There are 4 ways to turn a row about zero (a turn may also mirror it). The second row of each pair is the first, turned, with some noise. The first 36 pairs use one turn. New pairs use 2 turns, one after the other, and a turn may come again.
(in the rows, 128 means zero)
Known pairs, each followed by its turns in order:
[101 153 170 138 130 100 124 129]
[113 109  96  99 114 149 100 113]	Y

[152  98  77 170  95  78 129 144]
[138 169  69  59 132 142 131 111]	U

[174 150 164 135  86 173 165  89]
[ 60 159  85 162 156 160 116 121]	X

[126 158 162  94 112 105 136 130]
[115 150  85 119 118 158 135 119]	Y

[159 161 127 175  79 105  96 103]
[128 118  78 118  85  76 112 166]	Y

[174 151 175 172 148 115 145 135]
[112  65  88 152 132 145 119 152]	Y

[167 156 147 142 125 167 179 107]
[149 118  72 162 177 136 130 159]	Y

[ 89 179 119 108 167  90 161 116]
[114 119 130  57 121  99  87 115]	X

[ 88 163 158 149  94 177  87 131]
[139 184 133 147 115 170 137  71]	X

[ 95  99 119 112 127 159 161 154]
[128 153 174 124 175 155 126 135]	Y

[110 135 159  84 156  86  95 143]
[148 133 132  79 126  84 179 118]	X

[ 98 168  82  80 153 135  92 123]
[143 177 180  89  99  98 113 147]	X

[ 79 146  95 113  88 151 129  94]
[ 96 164  80 111 102 153 151 117]	P

[145  92 150 161 151 118 173 166]
[186 126 101 138 132 119 126  67]	U

[ 92 133 104 126  81 125  99 138]
[139 142 143 127  69 151 155 129]	X

[163 129  97 138  80  99 136 110]
[ 78  97 134 146 103 145 141 146]	X

[114  81 127 116 137  99 138 179]
[194 152 151 147 127 139 135 140]	P

[163  77 141  77 163 143 143 109]
[178 113 128  84  95  92  99 145]	P

[ 95  90  78 146  83  80  94 164]
[ 90 173  65  91  93 165 145 101]	U

[106 173 106 150 169 120  93 139]
[ 90 106 112 156 172 159 118 158]	P

[161 141 169 166  80 126 172 110]
[149 113  67 130 131 148 105 191]	Y

[ 98 158 120 175 178 163 144 178]
[164  58 135 130 114 179 113  97]	U

[110 138  87  86 135 159 119  85]
[161 173 130 134 148 102 148  79]	Y

[111 163 113 163 166  84 116 152]
[111 130 137 164 197 155 110 147]	P

[155 141 165 139 117 117 112 133]
[107 110  94 143 110 134 113 136]	Y

[116 166 174 170 129 128 111 118]
[ 97  92 146 127 179 142 112 101]	U

[ 88  96 111 165 144 146  93 161]
[111  90 109 105  80 145 144  81]	U

[ 98  88  80 157 114 117 178 172]
[174  76 127 123 102 174 101 160]	X

[151 174 101  90 102 100 177  88]
[148 168 121 133 154 131  98 208]	U

[122 172 157 106  90 156 109 143]
[115  91  93 146 121 113 170 101]	P

[ 77  96  87 118 153 173  94 120]
[126 126 101 127  82 186 119 180]	P

[102 116 125 141  83  86 179 153]
[156 198 147 147 144 136 155  99]	P

[143  77 166  86 131 129 152 157]
[198 120 145 132 108 104 129 116]	P

[152 156 139 180 161 119 125 117]
[157  84 134 101 178 143 132 109]	U

[116  88 105  96 152  96 158  77]
[143 128  77 146 128  89 152 182]	U

[ 78 101 166 167  87  93  90 151]
[163 105 111 134  91 157 188  70]	X

New pairs. What belongs after each?
[168 167 145 158 128 113 119 119]
[134 170 156 130 121 161 142 165]	Y P

[131 166 129 131  76 171  90 120]
[174 143 155  83 152 153 120 150]	P Y

[ 94 178 169 114 162 162 153  88]
[ 93 168 178  95 100  76 125 112]	X X

[165  96  94  91 114 152  92 141]
[102 140 143 152 168 122 136  67]	Y P

[131  86 126 132 100  86 149 172]
[ 93 172 138 140 151 171 106 150]	Y Y

[ 88 126 152  77 115  97 180  98]
[147 171 103 186 177 121 159 111]	Y Y

[122 174  94 142 168  85 127 144]
[172 186 106  97 127 131 109 138]	Y P

[168 173 135 119 151 158 105 137]
[115 114 110 170 137 186 105 134]	U Y

[142  97 125 169  85 147  96 169]
[157 120 135 108 119 163 198  91]	Y X

[140  80  87 122  82 114 149 136]
[155 171 159 160 150 153 108  97]	Y U

[168  92  84 125 101  87 117 179]
[144 147 172 133 134 155  90 210]	U U

[ 83 103 147 162  84 140 164  82]
[115 162 179 145 166 108 182 173]	Y X

[122 127 133 178 151  88 114 108]
[162 150 155 133  75 147 127 136]	Y Y

[148 170  86 135 141 137 109 122]
[144  96 101 133 135 145 129  90]	X P

[103 135 173 118 101  88  99 127]
[145 105 134  94 168 111 105  88]	U Y

[174 147 112 131 145  77 129  83]
[ 95 114 157 141 164 148 193 111]	U Y

[164  83  88 157 126  86 154 122]
[128 150 114 134 127 102 217 126]	U Y

[178 134 107 169 119  90 120 127]
[121 105 100 158 113  85 119  87]	X U

[139  99 107 112 114 117 164 125]
[120 131 116 122 171 158 123 150]	Y X

[173  82 130 109 110  93 143  80]
[171 114  84 101 153  82 157 129]	P P

[117 110 149  83 100 104 107 148]
[132 148 121  99 159 144 167 160]	X Y

[178 131  97 176 116 127 165  78]
[127 137 170 102 142  77 175 180]	U X

[118  95 138 140 101  92  80 150]
[143 122 119 175 176 162 129 150]	P Y

[ 85 155 153 151  96 129  95 159]
[143 130 161 134 133  88  80 174]	X U

[ 88 175 160 152 139 137 158 180]
[196 162 140 112 113  83 113 130]	Y X

[120 168 133 157 148 110 153 150]
[172 128 116 117 106 100 120 154]	Y X

[166 171  87 119 127  87 164 166]
[175 142  81 188  93 147  98 139]	Y U

[176 162  81  99 105 125  98 158]
[157  67 105  78 141 155 127 146]	P X

[ 83 139 111 162 114 159 158  81]
[141  93 142 100 167  94 123 186]	Y P

[ 97 134 155 158 143 161 178 120]
[141 127 141 167 114  68 140  89]	X Y

[ 98 155 173 121 140 163 137  88]
[107 149 122  80 108 160 143 174]	P P

[140  88 171 104  97 149 153 143]
[ 98  86 131 183 109 126 138 125]	Y P

[132 165 161 145  84 111 150  86]
[ 92 104 150 129 123 110 125  63]	U Y

[ 77 143  95 140 171 159 163 146]
[132  82 135 158 133 167 132  64]	Y Y

[ 82 178 134 163 160 127 178  92]
[128 111 205 176 105 104 118 126]	U Y

[125 125 145 101  96 159 143 165]
[133 154 153 108 152 160  99 162]	X X

[175 149 177 134 112  78 156 153]
[154  98  97 168  71  97 136 151]	X U

[147 124 121 143 118  81  96 103]
[157 108 113 167 109 150 133 165]	U U

[167 143 139  83 151  88  94 144]
[114  88 162 145 131 168 176 122]	P Y

[104 157 135 135 124 151 161  81]
[112 134 122 113 109 138 176  84]	U U

[157 153 172 168  78  79 130 122]
[107 187 120 101  55 157 136 131]	Y U

[174 163 162 168  88 145 143 148]
[171 161 123 138 136 128  51 107]	X X

[142 173 148 116 110 143 152  95]
[157 126 136  77 107 120 149 101]	P Y

[107  77 175 178 103  94 165  95]
[104 174 154 207  98 119 128 157]	Y Y

[137 152 146  91 115 152  97 120]
[104 142  98 157 156 118 123 118]	X P

[101 107 117 155 136  89 144 162]
[101 100  94 158 156 115 111 126]	P Y

[117 111 154 148 137 125 113 146]
[ 97 124 129 123 117 109 135 103]	Y U

[157 112  85 106 146 120 176 132]
[ 94 117 161 122 149 163 150 170]	U X

[ 78  96  89 126 176 179  91 160]
[116 121  53 167  82 169 137 148]	U X

[103 159 149 138  88 108 137  92]
[119  97 118 140 120 120 117 185]	P U

[141  83 171 106  93 141  83 101]
[159 112  79 102 147 161  80 142]	X U

[112 146  97  79 145 121 141 136]
[137 123 131 135 145 195 132 133]	U X

[ 98 179  92  89 145 165  77 155]
[122 125 202  94 164  99 132 179]	P Y

[132 178 140 133 155 124 103 150]
[141  85 174 131 128 122 124 124]	P Y

[ 91  77 144  82  85 146 155 162]
[ 47 123 124 149 131 162 120 148]	P X

[147 123  78 128 140  94 149 119]
[ 67 124 111 113 138 138 138 105]	P Y

[ 89 163 104 112  99  90  98  90]
[ 65 167 115 150 139 120  83 152]	X U

